There are 9 hidden switches. A switch that is on adds its own fixed numbers to the row, and there is some noise. The rows also spread widely along 11 directions, which tell nothing about the answers.
Some rows, each with its switches (1 for on, 0 for off) after it:
[2,-1,-1,-11,-7,-10,1,18,4,11,-9,-10,-10,9,-10,1,-19,-10,9,-6,12,-9,2,-3,6,2,-12,-4,-4,2,8,7] | 1 0 0 0 0 0 0 0 0
[6,-6,7,4,2,-7,23,-33,-3,13,4,2,33,0,12,-9,46,-31,-11,18,1,17,-30,14,-19,8,-16,-20,-9,-26,20,-2] | 0 0 1 1 1 1 1 1 1
[-19,24,-6,5,-4,-23,-12,-12,44,7,-33,-28,9,14,3,-12,3,-54,12,36,1,20,-27,23,-31,17,8,7,6,-29,-1,-24] | 1 1 0 1 1 0 1 1 1
[-10,-1,10,-4,-10,-4,6,-6,-19,28,-5,-10,15,27,-9,-8,18,-24,5,-6,-12,-29,15,21,-7,-3,14,5,-12,-2,17,14] | 1 0 0 0 1 1 1 0 0
[6,-9,22,-17,14,27,23,-25,-10,10,-8,-17,5,37,20,-18,-5,-32,-8,-27,-3,-40,15,16,1,-8,26,-1,-27,-3,24,10] | 1 1 1 0 1 0 1 0 0
[-12,23,-24,-26,-10,5,17,-7,-7,6,-24,-23,-12,4,2,0,-27,-48,-16,-4,-21,-18,-4,-12,-29,18,4,10,1,-19,-7,6] | 1 1 0 0 0 1 1 0 0
[18,-28,6,14,51,-17,42,28,11,22,13,5,39,44,38,-19,32,-3,12,-25,75,-22,-27,6,25,-3,13,-30,4,16,45,0] | 0 1 0 0 1 0 0 0 1
[-20,42,-9,-4,-17,-14,-1,17,23,27,-21,-20,-46,30,-11,-16,-26,-36,2,-38,-8,-27,-15,25,23,-1,12,21,16,15,19,31] | 0 1 0 0 0 1 1 0 0
[2,17,3,16,17,9,2,-20,8,8,-11,-8,3,13,-4,-12,5,-37,-4,-32,-14,-16,4,16,-4,1,-8,8,-16,-5,27,10] | 1 1 1 1 1 1 1 0 1
[-7,18,14,-24,23,-6,-2,-32,-11,28,-23,7,8,14,-10,2,32,-65,20,-29,5,-42,3,21,-32,36,-2,3,-23,-20,44,35] | 1 1 1 1 1 1 1 1 0
[1,10,31,-10,-19,4,4,-36,1,5,-5,-14,3,13,-12,-5,22,-20,-4,-2,-31,-5,1,19,3,-7,-21,7,-17,-13,22,12] | 1 1 1 0 1 1 0 1 1
[12,5,8,10,-16,29,49,-14,6,-14,-5,-39,-29,35,18,-16,-12,4,-62,-29,-16,-21,-16,3,28,-35,15,-9,8,29,5,8] | 0 1 0 0 1 0 1 1 0
[-14,25,8,-1,8,3,-15,-23,51,-8,-32,-30,-11,21,11,-15,-28,-43,10,8,-3,16,-13,29,-2,-2,16,10,-2,-6,4,-29] | 1 0 0 0 1 0 0 1 1
[-3,-19,22,-42,-33,35,-36,-36,-3,-27,-26,8,-27,-2,-24,-2,-38,-1,13,6,-13,-11,57,1,-16,23,-23,-2,-31,-3,-13,4] | 0 0 0 1 1 0 1 0 1
[1,18,4,-10,-12,4,-25,-24,20,-13,-29,-6,-29,-13,-17,5,-17,-24,1,5,-12,17,-3,7,-14,11,-29,4,-11,-7,-2,-3] | 0 0 0 1 1 0 0 1 1
[6,31,14,-4,12,4,30,-37,1,16,-25,-30,10,17,17,-5,43,-47,-30,-11,-29,-29,-46,23,-27,-13,2,5,4,-2,33,18] | 0 1 0 0 1 1 1 1 1
[-4,11,-33,-40,-32,11,21,19,-18,18,-6,-20,-23,9,-10,-22,-37,-31,-20,4,-25,-4,8,-4,-1,5,-1,14,-22,-21,0,2] | 0 1 1 0 0 1 1 1 1
[16,-1,5,2,11,5,21,-9,14,5,-14,-29,11,17,7,-13,15,-35,-20,5,4,0,-26,14,-11,-14,-6,-5,-12,-8,24,-7] | 0 1 0 0 1 0 1 1 0
[-5,12,-28,3,7,5,10,16,-5,13,-4,-7,-13,14,-9,-14,-29,-26,-5,-32,0,-17,17,1,2,8,-3,10,-9,0,11,6] | 1 1 0 1 0 1 1 0 1
[4,5,-10,9,24,14,2,-11,-2,11,-12,-4,17,9,3,-14,6,-39,-4,-11,-5,-7,5,15,-23,4,0,2,-20,-12,19,-5] | 0 0 0 1 1 1 1 0 1
[-12,2,25,10,-18,12,-18,-21,36,-15,0,-12,-23,24,-13,-9,-9,11,-5,3,-2,3,24,19,13,0,3,-2,-5,13,-5,1] | 0 0 1 1 0 1 0 1 0
[20,10,15,-17,10,-6,3,5,7,28,-15,-27,15,7,-5,-12,19,-42,8,12,-9,2,-28,17,-14,-17,-29,10,-31,-34,42,-3] | 1 1 1 1 0 0 0 1 1
[-22,35,-6,32,-5,-10,-6,-22,20,25,-2,-18,-6,17,-2,-15,-6,-38,3,-5,-30,19,-5,44,12,-16,27,20,-5,0,5,-15] | 1 0 0 0 0 0 1 1 1
[10,10,4,36,10,17,19,-34,43,-20,-14,-61,34,15,25,-17,15,-30,-48,43,-35,27,-27,11,-33,-30,14,3,1,-17,-14,-49] | 1 1 1 0 1 0 1 1 1
[-12,5,-10,24,-32,-34,20,-6,0,2,16,-2,8,1,-13,9,27,25,-28,15,-2,1,-8,-9,1,11,-18,-14,35,19,-20,16] | 1 0 0 0 0 1 1 1 1

New rows. What belongs after each?
[11,2,-11,-5,-8,-3,17,-2,-27,20,-1,1,8,-7,-9,-3,15,-23,-17,-10,-15,-11,-9,-1,-11,-1,-25,-3,-9,-7,17,17] | 0 0 0 0 1 1 1 0 1
[1,14,-23,11,-3,-18,17,23,34,1,-19,-27,3,8,-2,-12,-2,-31,-16,7,19,1,-31,-9,-14,12,-17,-4,17,-15,0,4] | 1 1 1 1 1 1 1 0 0
[18,-15,11,-29,-1,6,29,-26,11,-12,-14,-13,6,4,22,-4,4,-7,-19,14,15,-2,-26,0,-12,1,-18,-25,-2,-2,6,-4] | 0 0 0 0 0 0 1 1 1
[1,-12,6,-47,23,20,22,-20,-14,0,-23,16,-5,29,11,-8,-6,-29,8,-37,35,-47,18,1,-10,37,2,-20,-22,1,34,26] | 0 1 0 1 1 1 1 1 1
[11,-2,1,-19,19,-9,11,-5,-7,15,-11,7,22,0,5,1,20,-32,12,0,16,-12,-19,-1,-21,17,-20,-12,-7,-12,25,9] | 0 0 0 0 1 1 0 0 1
[-18,5,3,-41,-8,3,-3,-20,-16,24,-12,4,-5,17,7,-11,-20,-58,27,-3,-8,-12,12,20,-16,21,24,7,-29,-29,10,2] | 0 1 0 0 0 0 1 0 0
[2,-18,15,-16,-30,2,-6,27,6,9,10,-3,-31,29,-21,-19,-25,12,9,-10,22,2,29,10,43,-11,-13,-6,-24,7,17,6] | 0 1 0 1 0 0 0 1 0
[-10,13,9,-27,-14,11,-17,-7,0,8,-21,-11,-20,11,-15,-5,-15,-16,9,3,-22,-20,19,8,-15,9,-1,11,-12,-5,2,8] | 0 0 0 1 0 1 0 0 1
[-14,7,1,-40,-17,-15,28,-28,-10,22,-3,17,-13,11,24,-14,0,-42,19,-10,20,7,-29,20,11,25,3,-15,-7,-24,22,14] | 0 1 0 1 0 0 1 1 1
[15,19,-5,-8,-7,13,5,-18,-22,5,-15,-12,-12,-13,-32,1,7,-29,-28,-21,-44,-16,5,3,-18,-5,-44,12,-22,0,22,22] | 0 1 0 0 1 1 1 1 1
[13,-4,-5,-23,2,0,19,-20,-25,12,-16,-11,17,-5,-4,5,13,-38,-11,8,-6,-12,-4,-1,-37,12,-14,-10,-19,-23,12,5] | 1 0 0 0 1 0 1 1 0
[-24,-7,-12,2,17,-22,5,-20,17,-3,10,20,23,18,9,-4,3,-16,14,3,38,-3,22,3,-10,50,11,-19,4,-5,-5,-5] | 1 1 1 0 0 1 1 1 1
[3,-1,17,-30,-1,27,22,-67,-30,-12,-11,4,-2,2,0,3,7,-27,-19,-31,-25,-30,20,3,-18,17,-17,-10,-25,-2,15,22] | 1 1 0 0 1 1 1 1 1
[8,5,6,-1,4,-11,-15,-27,8,10,-3,9,2,-8,-17,1,10,-43,15,-9,4,10,-2,23,-8,14,-25,-4,-24,-11,23,9] | 0 0 1 0 1 0 1 1 0
[-20,6,-15,-5,-46,-26,-11,26,-32,33,2,16,-21,6,-32,0,-4,1,14,-2,-9,-15,19,3,7,17,0,3,2,4,-3,28] | 0 0 0 1 1 0 1 0 1
[-2,0,6,-11,33,20,-11,-35,11,-11,-17,-6,25,2,7,-1,-11,-40,10,3,-7,-5,28,1,-39,22,-7,3,-26,-21,5,-23] | 1 1 0 0 0 1 0 0 1
[6,13,19,1,20,3,1,-35,9,1,-5,-1,5,6,-7,3,27,-37,-3,-23,-3,-13,-5,12,-12,10,-20,-6,-16,-3,31,20] | 0 1 1 0 1 1 0 1 0
[-9,0,6,-27,-41,-23,6,2,-7,19,16,14,-13,11,-21,-14,2,-8,16,-5,4,1,7,10,26,14,-23,-5,-11,-5,18,28] | 0 1 1 0 0 1 1 1 1
[-18,-1,-25,-29,-9,5,9,-2,-16,4,-9,-9,2,17,-3,-1,-17,-25,-14,18,-3,-20,29,-12,-40,32,23,-5,-7,-11,-16,-7] | 0 1 0 0 0 1 1 1 0
[3,4,-8,-4,-22,3,-3,3,1,9,1,-25,5,1,-6,-12,-12,-23,-9,28,-34,9,-1,3,-19,-8,-5,11,-12,-21,-9,-13] | 0 1 1 0 0 0 1 0 1
[-6,38,14,18,-16,-6,40,-49,-4,19,-8,-27,-5,16,29,-3,30,-32,-31,-18,-44,-18,-57,22,5,-22,26,2,29,8,7,24] | 1 0 1 0 1 0 1 0 1
[-15,24,-41,11,-5,9,2,-39,-15,-9,-11,2,-4,-23,-12,8,-15,-55,-26,-4,-26,21,15,-6,-42,34,-4,-1,-11,-27,-24,-12] | 1 0 0 1 1 1 1 1 0
[-32,11,-32,-18,-37,-4,-12,-11,-12,-8,-2,4,-21,0,-21,8,-29,4,-14,21,-20,-12,42,-20,-26,49,16,-3,10,5,-45,4] | 0 0 1 0 0 1 1 1 1
[5,5,-19,9,17,23,-3,-33,-9,-25,-5,8,-5,-21,0,9,-27,-28,-10,-23,-10,7,23,-16,-23,28,-14,-8,-17,-6,-17,-6] | 1 0 1 1 1 0 0 0 1
[0,3,0,-8,-23,7,25,-31,-9,-1,-4,-8,-8,9,10,-5,2,-10,-29,2,-15,1,-13,8,0,-4,6,-13,2,4,-5,3] | 0 0 0 0 1 0 1 1 1
[-27,27,8,-12,-44,9,6,-30,-14,17,-10,-11,-38,18,7,-9,-17,-15,-9,-8,-44,-21,0,19,5,-1,34,9,9,6,-9,19] | 0 0 0 1 0 0 1 0 1
[3,-12,11,-23,-19,-17,17,6,-17,19,-6,-12,15,12,-19,7,29,7,-13,18,5,-35,3,-7,-19,10,-17,-12,5,2,11,22] | 1 0 0 0 0 1 1 1 0
[-19,8,31,-57,-26,3,20,-5,-2,37,-20,-10,-28,56,11,-33,-6,-24,20,-18,8,-41,-6,36,27,2,27,4,-13,-5,43,30] | 0 1 0 1 0 1 1 1 1
[5,18,-5,-9,12,11,20,-27,-19,14,-3,10,-10,-1,2,-2,11,-39,-8,-35,-9,-9,-13,6,-3,12,-11,-9,-16,-7,27,20] | 0 0 1 1 1 1 0 1 1
[-21,6,25,12,12,-10,-27,-21,23,9,-13,6,9,22,-4,-2,9,-24,37,-6,8,-6,19,26,-1,14,10,4,-8,-4,14,-2] | 1 1 0 1 1 0 0 0 1
